The groups are shells around one centre, one inside the other: the same stretched ball of 6 dimensions in 7 sizes.
Some rows, each with its group after it:
-3	-120	89	-186	149	134	-204	-156	-244	-452	-173	-70	264	157	66	23	-17	153	-75	90	-9	-369	-63	-31	-84	-78
(5)
284	-44	201	-165	159	133	-234	-97	-263	-381	-66	86	442	258	-34	-107	-52	40	-64	107	-67	-175	-139	-62	65	-8
(1)
86	-7	-8	-97	17	91	51	-83	-60	-480	-122	203	364	142	-118	-188	289	13	72	-17	100	-205	156	49	-24	-100
(5)
260	-33	59	-56	89	146	-93	-178	-94	-440	-169	78	403	202	-159	-147	252	44	27	2	-11	-131	-5	-48	9	-123
(0)
216	6	33	-219	280	39	-265	-173	-112	-533	-40	70	315	286	-28	38	66	90	-40	-125	-129	-203	-117	-193	-159	-268
(6)
140	10	-50	-156	93	31	20	-93	-46	-493	-100	214	331	224	-203	-129	372	1	91	-139	28	-210	151	-32	-161	-231
(4)
296	-114	174	-221	106	191	-213	-128	-358	-270	-90	54	450	194	-43	-80	-81	39	-23	215	0	-278	-113	14	121	68
(6)
362	-50	19	-149	187	185	-250	-293	-134	-419	-107	10	409	172	-44	-3	59	92	10	42	-49	-172	-148	-118	64	-145
(0)
336	-2	41	-128	194	143	-232	-238	-90	-475	-71	73	416	201	-33	-45	64	73	-4	-4	-62	-120	-133	-130	50	-157
(0)
382	-125	97	-101	100	271	-226	-294	-237	-305	-190	-58	453	135	-76	-63	44	90	5	195	-6	-198	-153	-32	170	-2
(0)
91	-61	61	-281	225	45	-220	-110	-233	-460	-69	45	277	258	-13	46	23	94	-45	-37	-70	-343	-56	-101	-185	-180
(6)
547	36	17	-203	240	120	-261	-246	-102	-414	23	177	495	267	-126	-41	78	2	51	-50	-101	-64	-163	-177	68	-199
(4)
169	84	6	-99	180	-32	-50	-66	39	-606	-70	227	330	324	-201	-145	377	7	28	-259	-84	-82	76	-145	-226	-322
(1)
541	-140	38	-333	185	231	-300	-299	-368	-181	-58	17	474	194	-130	62	-40	36	67	174	-37	-309	-183	-68	109	-51
(2)
127	-71	84	50	-63	264	-10	-187	-94	-427	-220	54	443	11	13	-238	121	78	16	224	154	-149	33	115	259	99
(1)
341	45	55	-236	261	7	-212	-109	-119	-482	12	195	389	351	-151	-43	147	4	7	-158	-137	-134	-76	-184	-146	-262
(0)
415	-132	79	-284	117	219	-220	-216	-360	-209	-73	58	470	167	-93	-21	-40	26	49	210	18	-308	-113	3	135	24
(3)
253	-100	167	36	-84	293	-25	-158	-201	-311	-224	63	514	60	-75	-285	107	32	21	297	133	-132	1	137	315	179
(4)
360	-128	51	-41	45	344	-204	-365	-178	-327	-209	-77	475	13	23	-76	-8	121	19	277	75	-180	-154	19	313	60
(1)
21	-41	83	-255	233	-21	-177	-42	-205	-509	-95	63	232	330	-86	14	141	82	-58	-134	-110	-327	-1	-124	-314	-247
(1)
429	-106	72	-8	-48	312	-48	-264	-178	-259	-218	58	539	72	-183	-226	208	15	95	242	109	-121	-17	85	297	83
(2)
92	-170	140	-108	12	236	-110	-158	-307	-315	-244	-61	364	101	-32	-105	50	104	-25	244	77	-337	-16	87	87	82
(0)
50	93	31	-39	136	6	-42	-58	70	-664	-68	218	334	228	-35	-175	241	46	-16	-166	-18	-74	67	-89	-103	-221
(3)
127	-114	66	-260	152	85	-149	-112	-284	-365	-144	23	294	252	-134	0	145	67	1	9	-36	-371	5	-42	-179	-141
(2)
361	-20	-43	-106	148	148	-139	-278	-46	-448	-135	73	398	191	-170	-62	276	53	72	-60	-31	-131	-39	-111	-11	-223
(4)
232	-95	207	-273	200	95	-266	-65	-372	-329	-70	42	379	310	-66	-25	-68	49	-73	92	-100	-302	-132	-72	-68	-40
(3)
51	-194	204	-145	1	236	-126	-98	-395	-273	-226	-60	370	106	13	-112	-56	99	-57	316	85	-386	-29	125	111	163
(4)
331	-76	100	-13	-8	280	-94	-229	-157	-340	-174	63	509	69	-54	-203	82	45	35	232	94	-121	-54	62	290	87
(6)
268	-40	85	-98	196	159	-260	-242	-124	-479	-132	-18	379	202	-9	-29	42	115	-50	26	-81	-151	-161	-131	25	-139
(5)
493	-64	186	-350	279	97	-360	-126	-388	-265	24	98	464	370	-129	19	-107	2	-34	60	-167	-234	-230	-154	-22	-90
(4)
397	-10	57	-334	298	29	-288	-143	-231	-395	25	141	384	361	-148	43	58	16	7	-107	-157	-224	-133	-195	-157	-250
(3)
172	-148	90	-104	99	270	-239	-287	-237	-378	-212	-127	367	65	85	-8	-69	163	-51	231	31	-290	-148	-4	148	22
(5)
369	-22	163	-56	88	182	-153	-145	-165	-382	-106	120	502	212	-106	-198	82	14	-8	112	-20	-69	-96	-32	164	2
(1)
107	84	-24	-157	179	-24	-65	-68	22	-615	-12	250	323	255	-72	-101	236	24	23	-202	-30	-143	73	-111	-167	-274
(3)
443	-31	-19	-320	256	79	-248	-220	-203	-361	-7	125	398	294	-176	50	125	16	64	-80	-103	-236	-102	-164	-105	-250
(2)
335	-171	51	-120	-6	317	-119	-288	-280	-226	-216	-32	464	44	-90	-96	78	69	68	290	113	-282	-50	88	237	88
(6)
119	-121	140	-88	-6	227	-83	-129	-259	-342	-188	27	412	88	-2	-160	22	73	-15	246	101	-272	-4	102	160	111
(6)
278	-110	-1	-70	-5	290	-85	-292	-154	-336	-188	22	451	8	-27	-117	99	78	71	225	135	-220	-20	74	246	42
(3)
155	-103	-14	-140	27	207	-63	-217	-172	-373	-168	46	374	59	-36	-80	130	78	61	142	116	-298	39	61	88	-24
(5)
296	-8	75	-61	34	167	-51	-136	-106	-406	-102	183	480	155	-111	-217	169	-2	50	84	59	-100	15	21	151	-15
(0)
-30	-52	25	-97	141	114	-149	-181	-82	-569	-173	-21	258	130	77	-19	85	158	-56	-1	6	-271	-20	-57	-82	-151
(5)
445	-170	119	-363	240	193	-371	-249	-448	-194	-84	-64	410	263	-102	110	-106	73	-11	162	-108	-371	-232	-106	-2	-63
(2)
230	-194	56	-75	-37	324	-84	-282	-269	-252	-280	-84	419	19	-79	-108	119	99	51	298	132	-310	-16	114	206	95
(1)
261	-136	242	-279	191	157	-322	-102	-440	-274	-81	-19	403	268	-5	-3	-187	73	-96	199	-88	-329	-200	-50	26	42
(4)
358	-68	178	-276	227	93	-282	-102	-335	-321	-43	76	416	339	-127	-24	-16	24	-40	44	-130	-241	-154	-116	-59	-92
(6)
168	-143	87	-161	95	243	-217	-241	-274	-350	-168	-69	373	77	74	-9	-85	134	-35	230	48	-324	-115	19	131	36
(3)
428	-36	61	-33	58	209	-95	-229	-104	-363	-161	101	495	180	-208	-189	255	10	68	69	8	-67	-39	-30	143	-67
(2)
146	124	-19	-120	230	-67	-84	-68	88	-676	-18	253	312	328	-134	-108	325	21	11	-312	-104	-67	54	-188	-248	-370
(5)
360	-69	170	-148	108	140	-149	-104	-268	-307	-129	96	455	289	-219	-152	157	-5	7	75	-57	-172	-59	-38	16	-41
(2)

New rows, each followed by its group:
385	-157	211	-225	106	200	-217	-131	-427	-184	-148	7	460	267	-190	-88	26	17	-7	205	-49	-285	-119	-1	59	49
(4)
212	-67	44	-305	228	104	-273	-180	-254	-409	-27	50	340	207	38	70	-85	90	-26	43	-50	-326	-123	-97	-50	-128
(4)
347	-143	240	-303	179	166	-308	-104	-470	-214	-71	11	441	284	-72	-18	-152	38	-62	211	-85	-323	-190	-40	44	53
(2)
267	-160	216	-199	113	223	-258	-154	-404	-253	-150	-48	426	194	-26	-52	-113	80	-62	258	-24	-308	-160	7	112	89
(6)
-80	45	-63	-17	62	16	75	-85	103	-665	-168	169	254	164	-95	-168	419	68	39	-188	57	-167	200	-25	-189	-260
(2)
296	-158	179	-342	207	128	-294	-119	-458	-232	-97	-20	369	308	-124	41	-53	54	-42	126	-103	-386	-146	-69	-94	-47
(2)
446	-76	103	-67	38	263	-136	-238	-196	-292	-145	77	531	132	-130	-175	102	18	52	198	42	-114	-88	17	254	46
(0)
423	-56	22	-189	161	212	-248	-288	-181	-357	-61	59	463	141	-24	-15	-17	63	34	116	-9	-184	-155	-76	158	-71
(3)
198	-55	144	-87	25	164	-65	-81	-203	-374	-129	131	445	167	-80	-205	99	18	3	143	56	-183	13	54	114	45
(0)
282	-43	83	35	-37	257	-31	-200	-89	-392	-179	108	503	62	-66	-254	156	33	46	192	116	-81	4	76	279	71
(5)
83	-200	230	-121	-8	249	-127	-100	-404	-255	-245	-72	387	120	-19	-133	-36	92	-60	327	75	-362	-40	125	125	176
(4)
254	-86	53	-6	-50	291	-40	-235	-135	-353	-192	64	484	9	-26	-205	105	57	55	250	154	-161	3	109	300	101
(5)
98	-109	56	-56	11	190	-36	-171	-162	-401	-246	2	349	115	-106	-139	231	84	23	107	74	-261	58	53	18	-36
(6)
259	-148	136	-38	-44	296	-74	-200	-262	-266	-241	-6	472	71	-93	-193	100	56	27	291	109	-222	-22	113	241	135
(0)
275	-156	26	-113	-24	272	-49	-244	-246	-254	-230	6	432	66	-150	-124	192	51	89	221	121	-289	30	97	151	40
(2)
258	62	28	-121	120	40	-45	-76	-34	-504	-33	267	419	254	-159	-180	258	-24	55	-110	-12	-88	59	-66	-42	-179
(0)
94	52	101	-236	274	-86	-175	15	-122	-578	-8	187	279	401	-112	-44	162	31	-60	-233	-159	-200	-9	-182	-320	-299
(5)
233	45	4	-252	198	-4	-118	-71	-104	-492	24	254	368	288	-119	-67	166	-8	41	-141	-48	-192	26	-107	-139	-229
(5)
-2	96	47	-95	148	-58	-15	23	29	-657	-47	261	301	289	-83	-175	277	20	-18	-218	-36	-120	116	-87	-211	-248
(3)
228	-96	129	-248	230	97	-275	-147	-295	-379	-116	-20	329	300	-90	31	31	88	-56	14	-122	-300	-132	-125	-138	-148
(3)
128	-164	217	-90	8	233	-124	-111	-343	-291	-234	-43	403	142	-48	-152	16	81	-51	272	52	-297	-44	91	118	131
(5)
308	-24	14	-184	113	80	-60	-124	-146	-383	-97	177	400	263	-254	-119	308	-18	86	-66	-16	-194	57	-50	-91	-178
(2)
271	30	61	-83	65	117	-50	-104	-71	-456	-56	233	465	181	-96	-210	166	-11	44	23	41	-88	28	-6	102	-61
(5)
331	-82	23	-298	203	123	-234	-206	-263	-336	-59	60	377	233	-103	42	50	52	32	28	-52	-304	-94	-93	-55	-149
(0)
150	-97	3	-131	100	200	-158	-256	-154	-429	-168	-23	345	82	24	-18	61	125	6	111	49	-282	-48	-13	57	-73
(0)
335	-53	113	-53	47	190	-90	-164	-161	-360	-161	97	471	189	-171	-196	196	15	34	101	15	-116	-26	0	117	-20
(0)
253	129	-71	-60	184	19	-74	-169	149	-657	-23	254	382	232	-105	-134	315	22	55	-240	-43	-1	31	-161	-77	-323
(4)
266	63	4	-322	287	-68	-179	-54	-120	-508	65	261	337	379	-160	-6	173	-14	28	-238	-131	-202	-8	-188	-265	-328
(2)
1	-26	-9	-144	162	66	-127	-155	-68	-571	-132	43	255	173	17	-14	146	123	-25	-75	-10	-270	17	-77	-149	-211
(6)
13	-37	-31	-40	72	154	-70	-216	-12	-563	-185	25	303	63	51	-80	163	134	3	20	76	-221	36	-8	12	-126
(5)
143	-160	168	-209	157	154	-239	-144	-357	-330	-195	-93	317	239	-66	3	12	113	-71	127	-66	-360	-108	-43	-86	-46
(2)
186	-185	150	-37	8	338	-191	-275	-285	-305	-269	-147	421	21	62	-93	-67	148	-48	352	86	-275	-131	79	265	148
(1)
466	54	25	-212	264	72	-261	-203	-86	-466	35	188	453	294	-104	-32	77	11	25	-103	-121	-76	-146	-196	-6	-235
(2)
281	-173	38	-257	122	237	-231	-272	-336	-261	-150	-61	380	115	-33	48	-28	103	24	204	28	-381	-109	-2	74	-15
(5)
187	-38	131	-92	100	100	-94	-82	-163	-434	-153	95	381	257	-156	-160	209	33	-12	2	-36	-171	5	-37	-55	-96
(0)
50	-60	143	-236	169	45	-172	-27	-266	-443	-82	81	306	269	-21	-44	15	67	-67	15	-49	-318	-24	-46	-143	-92
(6)
361	-44	136	-53	-2	230	-73	-143	-186	-323	-112	160	540	130	-98	-246	81	-9	41	206	78	-100	-30	66	269	98
(4)
-118	-40	96	67	19	130	-9	-102	-22	-598	-263	4	283	114	15	-192	227	132	-62	26	60	-182	79	28	-32	-69
(2)
259	61	29	-151	197	43	-155	-126	-39	-541	-10	202	393	256	-67	-93	137	26	8	-115	-61	-102	-39	-131	-51	-212
(0)
210	-41	65	46	-4	259	-74	-234	-54	-458	-185	54	461	31	28	-203	93	85	10	182	108	-95	-32	49	267	46
(2)
432	-18	116	-116	152	148	-194	-179	-163	-379	-88	111	478	265	-166	-129	133	11	13	27	-75	-86	-112	-99	68	-101
(3)
302	-239	194	-207	92	312	-296	-254	-468	-172	-218	-168	424	127	-11	7	-150	122	-51	362	4	-379	-204	33	175	134
(1)
235	-34	86	-196	257	80	-279	-180	-170	-481	-86	14	333	282	-43	22	45	98	-58	-55	-131	-211	-145	-170	-118	-208
(6)
91	-5	-103	-73	86	115	-29	-227	38	-564	-154	96	310	98	-50	-78	291	91	65	-76	67	-197	86	-37	-50	-216
(2)
88	-27	-2	-214	194	79	-191	-169	-123	-524	-64	67	296	172	58	24	25	110	-24	-31	-17	-282	-45	-88	-88	-178
(2)
381	4	181	-199	201	60	-213	-58	-230	-385	-18	178	458	359	-168	-124	74	-20	-24	-21	-124	-120	-108	-119	-36	-111
(2)
300	-25	48	-102	183	132	-202	-228	-93	-471	-132	33	382	230	-106	-55	166	79	-5	-38	-79	-135	-99	-131	-27	-189
(3)
